Each new row is followed by what is left after taking away its nearest point in the smallest flat space through zero that holds the last named rows.

q236 (6 x 14):
9  17  1  9  -28  -6  5  28  1  -10  -4  35  14  -10
2  25  16  -8  -2  -9  -10  33  -16  -3  5  26  10  2
29  5  -9  0  16  -6  13  33  -18  6  12  27  -9  13
3  5  -9  5  -6  -4  2  12  -7  5  18  11  -24  -33
2  3  -13  5  -6  -13  2  20  0  4  28  25  -1  -6
39  7  -1  8  5  -28  -7  18  10  5  18  11  -23  4
New rows:
-12  -8  6  -7  1  14  -7  -14  16  15  -17  -2  -5  14
-6  -2  2  -5  -2  9  -5  1  11  16  -7  13  -11  5
-17  4  11  9  -15  10  13  -8  0  0  13  15  -4  0
-4  4  16  7  -5  7  10  -9  0  1  8  8  -11  9
10  14  16  -1  -1  2  -6  12  -18  6  -2  18  13  -17
9  -3  5  3  3  1  -3  -8  -4  9  3  4  12  -8
19  10  -12  -17  16  -15  -10  15  -12  -16  -14  -11  4  17
2  3  -23  -11  1  -11  -6  6  -5  -16  -6  -11  4  -3
-14  1  -10  10  9  -15  10  -19  10  -9  3  -9  -4  5
-9  12  -3  7  9  -13  11  -5  -1  -11  -3  1  -4  2

q442:
-11  -9  5  24  12  -2  1  -2  6  -3  5  -3  27  19
-8  -2  16  22  26  -22  23  29  -11  -14  1  -9  -9  3
2  13  29  8  -14  -5  -18  -6  -4  8  -5  -19  13  -2
5  -13  15  12  -5  -32  -6  6  -15  -5  4  -11  11  10
-23  18  6  25  -5  -9  -9  -4  0  6  -7  -3  14  -7
16  -5  21  22  -2  0  -3  6  2  -10  14  -3  10  8
New rows:
11  11  4  -4  -3  -5  -3  1  -13  -4  15  23  19  6
3  17  5  -11  6  -2  3  3  -13  0  7  17  14  4
8  -21  7  -29  2  -15  4  -11  -1  -20  -16  -4  3  34
-2  6  7  -4  -5  -4  2  -8  7  -21  -15  9  -4  12
-7  -7  16  9  -9  4  -12  14  5  25  -5  -3  -13  1
-7  -16  5  7  -6  4  -8  14  6  22  -2  4  -13  5

q664:
14  13  -6  -12  -7  -7  -6  22  -9  -18  1  -27  -9  -7
20  0  -8  5  -11  -15  -3  6  5  -13  2  -26  27  -8
-3  -5  -4  15  18  -5  -13  4  -21  -3  -2  -23  19  -24
32  4  7  1  5  -16  -2  16  8  -33  -12  -9  -8  6
14  22  -4  -7  18  -7  -6  1  17  -12  2  -6  20  3
13  4  9  -8  12  -1  8  10  -3  -34  -6  3  7  5
New rows:
3  -6  0  -23  7  3  -7  9  -3  -10  -4  -12  1  -10
1  -13  1  -15  3  2  -6  -1  6  2  -5  -2  1  -5
4  -18  -1  1  8  2  -22  -11  -1  -19  -6  6  -15  15
-2  -12  -10  -7  -1  5  -21  -12  -1  -12  3  -2  -2  11
14  -13  29  -9  -6  -3  5  -6  8  -4  7  24  11  1
9  -3  20  -11  -2  -4  -8  1  -1  6  11  6  3  -11
-10  -1  16  -10  30  13  -3  -1  -6  -13  -4  -3  3  -11
-1  -6  10  -7  2  5  -2  -4  9  0  -1  -8  -1  -5

q716 (6 x 14):
7  -13  2  15  1  -10  -16  1  6  -15  -6  20  1  8
-4  -16  3  -5  15  -4  2  8  14  2  16  0  7  -3
18  2  22  4  -17  6  12  -6  17  11  -29  4  4  17
19  13  9  -2  -14  -2  -9  25  8  17  5  -6  -9  -6
18  -8  -5  22  -19  10  -7  13  -6  4  10  7  12  16
7  6  13  -15  -8  4  -7  24  11  -14  -11  7  -18  15
New rows:
15  13  -6  3  -6  -17  -15  -2  -2  15  8  2  10  18
3  11  -5  -10  4  -14  -7  -6  0  7  6  0  7  20
-17  -19  14  -12  1  -5  7  12  -5  -15  14  3  -16  -7
-6  -13  15  3  -12  -4  9  1  -10  -2  5  2  -10  -8
-12  9  -15  -7  -10  -10  -17  3  -19  -3  -13  -11  9  -4
-8  -4  -5  -9  -6  -9  -10  7  -2  2  -12  -9  17  3
-13  -8  12  -15  -4  -16  17  6  -12  6  9  16  -16  11
-8  -7  9  -4  -9  -19  14  1  -16  12  9  17  -12  7
-14  9  4  -18  12  18  -8  -7  -10  10  -9  -12  -9  5
-3  -2  5  -2  11  11  -18  -3  -4  12  -4  -2  -1  7

q321:
3  -4  -13  25  26  30  14  0  33  -4  -26  5  9  -15
-17  -16  16  13  13  3  -1  21  30  36  -14  -24  -1  3
-25  -7  12  -31  8  -7  20  -4  23  -25  -22  -34  1  -11
-3  -15  3  2  0  11  18  3  11  16  -32  -11  6  -8
-11  11  -4  11  13  -7  -12  -20  28  3  -8  -8  -14  -12
-18  13  5  -10  7  -2  22  -6  6  14  -14  -12  -21  -15
New rows:
7  7  5  11  6  -5  -8  2  -10  0  28  3  16  0
2  4  6  5  4  -4  4  -6  -4  4  7  -6  14  -9
-1  3  0  -1  -21  -1  1  -6  1  7  -5  5  -15  3
-2  0  0  0  -12  5  1  3  8  -4  0  4  -8  6
-7  -20  -5  -28  -9  28  0  8  -18  2  2  16  1  -4
-14  -14  -6  -19  -1  20  -16  -2  0  5  4  11  -7  -7

q566:
22  -11  10  -2  0  6  17  6  25  -14  8  -13  -7  17
4  -4  0  5  6  9  -15  12  13  -17  7  -8  -5  -11
10  -2  6  -3  24  17  26  1  7  2  17  -13  8  -19
-3  18  -10  -7  24  17  5  18  10  -15  9  -6  20  -4
15  -25  7  -12  -24  15  21  -6  1  -9  15  -3  -31  1
8  -6  8  0  16  17  12  29  25  -2  6  -22  4  -6
New rows:
4  -9  -3  -13  3  -7  -25  7  -3  12  9  15  1  -5
10  -9  -1  -17  6  -5  -11  6  2  11  12  12  4  2
-2  -1  -18  -4  -4  -1  17  16  -10  -6  0  -17  -9  12
1  -1  -15  7  4  -10  6  4  -12  -5  0  -16  -7  2
-2  -8  -3  9  6  -8  27  1  1  5  4  16  4  8
-6  -9  -6  13  4  -6  9  8  2  -3  4  16  -1  0

q160:
-7  -12  -9  15  1  7  13  2  6  7  0  4  2  -3
-6  15  -13  17  -6  -10  -25  19  1  4  -9  -15  -5  -10
17  -10  19  9  -10  -2  -3  -13  -6  -23  9  6  6  13
-8  -3  -18  2  10  -5  -6  -4  20  6  3  -12  12  -3
-19  0  -18  2  -38  -5  -31  23  -2  2  -13  -8  -8  -23
-4  -6  4  -14  15  -30  7  4  7  -1  0  6  0  8
New rows:
-5  -5  -15  5  -6  13  12  19  -15  -8  2  1  15  2
-1  2  -11  -5  2  3  6  16  -13  -11  4  -3  17  7
15  6  8  -9  12  10  6  -16  -18  -14  -15  -11  -15  13
0  -8  -8  -1  4  1  3  -8  -5  -10  -18  -12  -11  5
-11  3  0  -7  -16  -3  8  -8  -7  2  4  -7  3  -6
-7  6  2  3  -7  -7  9  -7  -6  2  5  -9  3  -2
-6  0  14  17  15  15  13  -19  1  -19  3  19  -4  -16
-14  7  7  5  11  1  -3  -11  5  -17  -2  12  -6  -22
14  11  11  8  16  -19  -16  3  14  -6  9  9  7  -12
7  4  7  2  4  0  -5  2  10  1  7  16  3  -20
16  -16  17  -17  -19  19  -5  -5  17  -3  -6  14  7  -4
14  -3  11  -2  0  6  -6  9  20  6  -12  7  2  -3

q698:
-20  1  -9  -10  -2  32  -6  1  9  6  9  -9  -11  -15
6  -34  8  -12  3  -14  3  20  10  -12  -20  11  4  11
-7  13  11  -37  2  16  -2  -12  3  -12  13  -13  9  9
-20  -20  14  -5  -14  -7  -3  -4  -4  11  -7  9  11  -1
2  9  11  -26  7  2  5  6  22  -1  1  13  10  -9
8  -30  12  -1  -19  3  -10  11  -4  -7  26  11  7  -7
New rows:
-7  -14  -4  14  -7  2  11  7  -3  18  -8  -4  0  6
3  -1  0  1  -3  5  12  5  2  10  3  -5  5  7
-12  -19  15  17  14  5  4  -16  -3  -16  -5  17  17  18
-9  -6  7  19  19  17  4  -13  5  -14  3  16  10  7
-10  18  5  -13  1  -2  2  -13  5  -13  -14  -16  0  -10
-1  2  4  1  -6  -6  -1  -3  2  -14  -7  -8  -2  -15
-6  5  -4  -12  -9  1  0  -18  -5  -18  -13  2  6  13
0  2  -9  0  -11  4  -1  -8  1  -13  -7  11  1  -1

q23 (6 x 14):
-1  4  31  5  15  11  4  13  -18  10  1  -34  14  7
6  -8  -10  -10  6  22  -16  2  -10  -3  6  -7  -5  -5
12  20  -4  6  11  -1  -7  -1  -12  -2  19  -14  -4  10
17  -20  -9  21  19  28  -20  2  -6  3  -4  -12  3  19
17  -3  7  10  -11  3  -18  16  -25  5  11  -9  4  -3
12  6  18  17  11  2  -8  -4  -39  -12  -14  6  22  28
New rows:
10  0  1  18  4  10  -19  6  -12  14  -12  1  1  -12
-1  12  0  7  7  2  -7  -2  -2  10  -11  4  -3  -14
19  17  4  -3  11  5  -11  -13  -13  10  -7  -16  6  -12
14  9  0  0  3  -2  -6  -15  2  12  -15  -4  5  -15
0  9  -14  -13  -1  11  7  -8  4  -1  4  1  -9  -19
5  5  -3  5  -1  7  7  -4  -2  3  -4  0  1  -8
-7  -3  12  -7  -1  14  -19  18  10  15  4  3  -16  13
-9  7  13  -7  -1  5  -14  11  7  9  2  12  -14  18
-16  -13  0  -11  -11  -8  14  8  5  -14  -18  0  1  -10
-2  -4  -7  1  -2  -6  4  8  -2  -14  -5  -10  -2  1
-6  -16  1  10  10  -8  19  -16  -9  18  -3  -17  2  -13
0  -12  -9  7  6  -9  11  -20  -17  10  1  -6  -1  -14

q379 (6 x 14):
-22  -14  -6  -6  0  4  4  -16  -7  -8  15  -11  -1  4
-7  20  -8  21  -15  -1  -2  -3  5  19  6  2  -5  1
-12  0  5  4  13  4  6  7  -35  10  15  -7  25  -12
3  5  -5  5  20  12  7  -5  -10  4  -4  1  1  -1
13  -2  -6  20  -9  -10  15  -22  -9  0  -4  -7  -8  -12
6  5  -6  9  -1  -20  23  -21  5  -16  8  -2  8  9
New rows:
1  -6  -3  -16  0  -5  17  -26  -4  19  -6  10  8  -8
-2  -3  0  -21  -4  -4  8  -16  3  22  -6  14  8  -5
-2  1  9  -1  -4  -9  -20  -7  7  -4  -5  7  1  -6
-4  3  6  2  5  -5  -14  -12  0  -3  -3  6  4  -5
21  6  4  -7  -2  -5  11  -2  -13  -6  10  -21  -5  -15
10  14  0  -11  -1  4  3  3  0  -2  13  -16  -9  -4
-10  7  9  -12  7  -8  5  1  -8  18  -5  -15  24  -1
-4  4  4  -11  1  -6  3  -8  5  15  -14  -14  7  1

q418, 6 rows:
20  -13  26  9  -18  14  21  24  -14  4  -8  -6  26  7
-14  7  29  12  5  -15  3  3  -20  1  8  -6  -3  -4
-17  -21  12  31  -10  -8  4  34  -1  17  -11  -11  20  -11
23  4  34  -8  13  -4  -9  -3  -21  9  -21  9  16  7
5  12  38  0  -26  -14  10  14  -17  26  -22  -8  10  5
-25  -4  11  12  -6  -1  30  24  -6  32  13  -13  -6  -15
New rows:
-14  17  -15  -14  -14  6  6  9  10  1  -5  -6  -1  9
-11  10  -2  -7  5  6  0  9  -1  -4  -4  -2  7  7
-1  6  0  1  14  -19  8  -8  -5  10  14  3  9  0
5  3  -7  2  2  -15  7  -5  1  4  9  2  14  4
-15  4  14  -11  -12  -16  -6  -7  5  6  -18  6  13  -7
-12  -4  6  -11  -4  0  5  -7  5  -5  -1  7  12  -8

q241, 6 rows:
-5  15  31  10  12  -16  25  -24  -8  -12  26  -21  16  -28
1  12  36  2  12  -5  -11  -4  -14  -35  14  13  30  -15
-7  -1  21  9  -18  -14  1  -9  -17  -20  21  -8  31  -21
28  3  39  4  13  -10  -1  -22  -1  -30  33  -4  31  0
-12  -10  34  0  -8  -3  16  9  -2  -14  11  18  26  -15
8  7  19  6  -2  17  10  -8  6  -3  29  2  34  -13
New rows:
8  -2  11  25  -2  3  4  4  15  -4  -5  1  -1  4
3  2  5  26  -4  2  -1  4  9  -5  -9  -2  -3  0
-5  -2  -11  -6  -1  6  -1  5  15  -28  3  0  2  1
-7  -1  -12  -5  0  4  5  2  16  -24  4  -6  -2  -1
4  -10  1  2  -3  -8  2  3  3  -28  -11  1  -1  28
-6  4  -5  7  -2  6  11  0  4  -16  -5  -5  4  12
11  20  -1  -22  21  -14  -6  -3  -2  14  2  0  3  3
3  8  -2  -21  2  -15  -2  4  -4  16  3  3  11  0
-8  -2  0  6  15  21  2  18  -1  5  1  21  19  -5
-1  -8  -6  8  11  -2  1  5  -7  3  2  0  6  2

q929, 6 rows:
-3  -4  -5  4  4  22  -3  -9  3  16  -8  7  11  -2
-8  11  15  16  3  8  -2  -8  -20  8  2  -17  -9  13
-7  2  5  10  9  20  -16  -29  2  0  -1  -18  6  8
-9  22  11  10  5  2  -1  -20  -3  7  2  11  8  21
-4  -2  9  -3  15  -18  6  -34  -20  4  -16  16  7  35
-1  18  8  11  9  15  -6  -9  -5  -2  4  -3  -4  4
New rows:
6  -11  2  -2  -32  4  5  -1  25  -4  8  -17  1  1
14  -3  6  -1  -15  10  11  -6  6  -3  -1  0  -6  8
-10  4  17  -2  -17  -14  -5  6  -26  -11  10  10  8  8
-6  -5  8  -4  -11  5  -12  2  -17  -11  5  9  13  -5
-15  15  8  12  6  3  5  -20  13  -3  13  -19  -11  8
-6  -1  -3  1  7  0  15  -6  10  3  2  -2  -11  -2
-12  4  32  -14  4  10  -10  12  3  3  16  2  -15  9
-9  -10  25  -22  6  9  -10  8  7  4  8  7  -9  7

q122 (6 x 14):
-16  -11  -5  -6  -14  3  11  3  -7  -17  -27  17  6  -17
-25  0  18  5  6  7  1  9  4  9  16  7  -14  -8
6  -11  7  -12  -3  -10  10  8  -3  -4  -5  7  10  -2
-18  2  -22  2  -1  -17  21  6  -10  9  -8  -9  5  -5
-7  33  9  -8  -8  4  11  -5  -19  -24  -12  -20  3  -18
3  -4  2  10  11  0  -7  7  -25  -2  -9  5  18  -1
New rows:
8  -5  3  -10  -8  5  -10  -6  5  -15  17  -8  1  -10
-2  -9  -7  -3  -3  0  -6  -1  -2  -7  14  -7  5  -11
6  0  15  -13  -16  2  -25  0  -2  -21  21  5  -4  -9
-4  -3  -8  -5  -13  -10  -16  3  -8  -8  17  0  0  -6
-2  -12  -1  4  2  -8  -22  18  1  22  -8  -12  -10  -18
5  -6  2  -4  -4  -7  -20  14  2  12  -13  -16  -9  -20
-3  -4  -1  5  4  -14  -5  13  -13  2  7  -8  18  6
-6  -2  -1  1  -7  -4  -8  4  2  -6  5  -5  6  3

q141 (6 x 14):
-1  14  -20  24  -35  3  8  8  30  -4  11  2  0  -1
-15  -12  -8  3  -7  -14  -2  -11  11  3  -12  3  3  3
-3  -23  4  -13  -9  -7  -3  14  13  -6  7  -30  3  15
6  -36  -17  25  -5  1  2  6  39  -4  -11  9  -11  -5
-14  5  -6  -8  -11  22  -15  -13  30  7  0  1  -2  15
7  -3  -22  10  -24  0  20  -4  3  3  -1  -13  -7  -22
New rows:
-10  -5  20  12  10  6  14  12  -16  -1  1  16  -6  -6
-19  -6  13  5  -5  10  13  6  -4  3  2  4  -6  -1
-4  1  0  5  0  -7  0  -6  -2  7  -6  -2  -14  -6
-2  3  4  4  1  -4  -3  1  1  4  0  -4  -13  0
-6  -7  22  -2  10  9  -7  1  -29  13  -1  16  -11  5
-8  -9  9  6  -13  6  -1  5  -12  11  3  6  -11  5
-11  0  5  24  -15  7  13  -8  4  19  0  -12  18  18
-1  -6  11  22  1  12  13  -5  -5  18  -2  -9  14  13
-13  3  -6  -11  -2  3  -6  -4  9  -8  5  -12  -2  19
-3  2  -8  0  5  0  2  -2  -2  -9  1  -2  -6  5
-11  2  16  4  -8  -2  2  -8  -13  -15  -12  9  -15  3
-7  -1  14  3  -12  5  3  -3  -6  -16  -8  2  -18  3

q258:
34  -6  22  32  17  20  -6  19  0  -31  3  -1  10  -13
33  -14  18  36  15  9  9  14  -4  -18  12  23  21  -22
19  -8  12  26  1  20  31  -12  11  -26  6  21  14  -38
8  -20  15  39  18  17  15  -2  10  -21  25  4  18  -11
-3  -18  12  24  14  32  33  -17  16  -27  -2  2  30  -16
8  -8  9  39  3  4  16  -16  5  -21  8  34  21  -19
New rows:
-6  14  19  -2  5  -12  -10  -12  -19  0  2  -14  7  -18
-8  10  19  -2  7  -11  -6  -13  -18  2  4  -14  10  -18
-13  7  -13  1  -8  7  5  0  9  4  -15  5  7  4
-3  4  -9  7  -4  6  1  10  8  4  -2  2  1  1
-1  -3  -18  7  15  18  18  18  12  -17  3  9  -1  -6
-6  4  -24  1  9  6  6  18  7  -9  0  12  -8  4
-8  -10  -13  4  10  -2  11  10  -1  7  9  -15  -12  -18
-8  -3  -12  10  8  -5  1  6  -5  -1  -8  -5  -6  -11
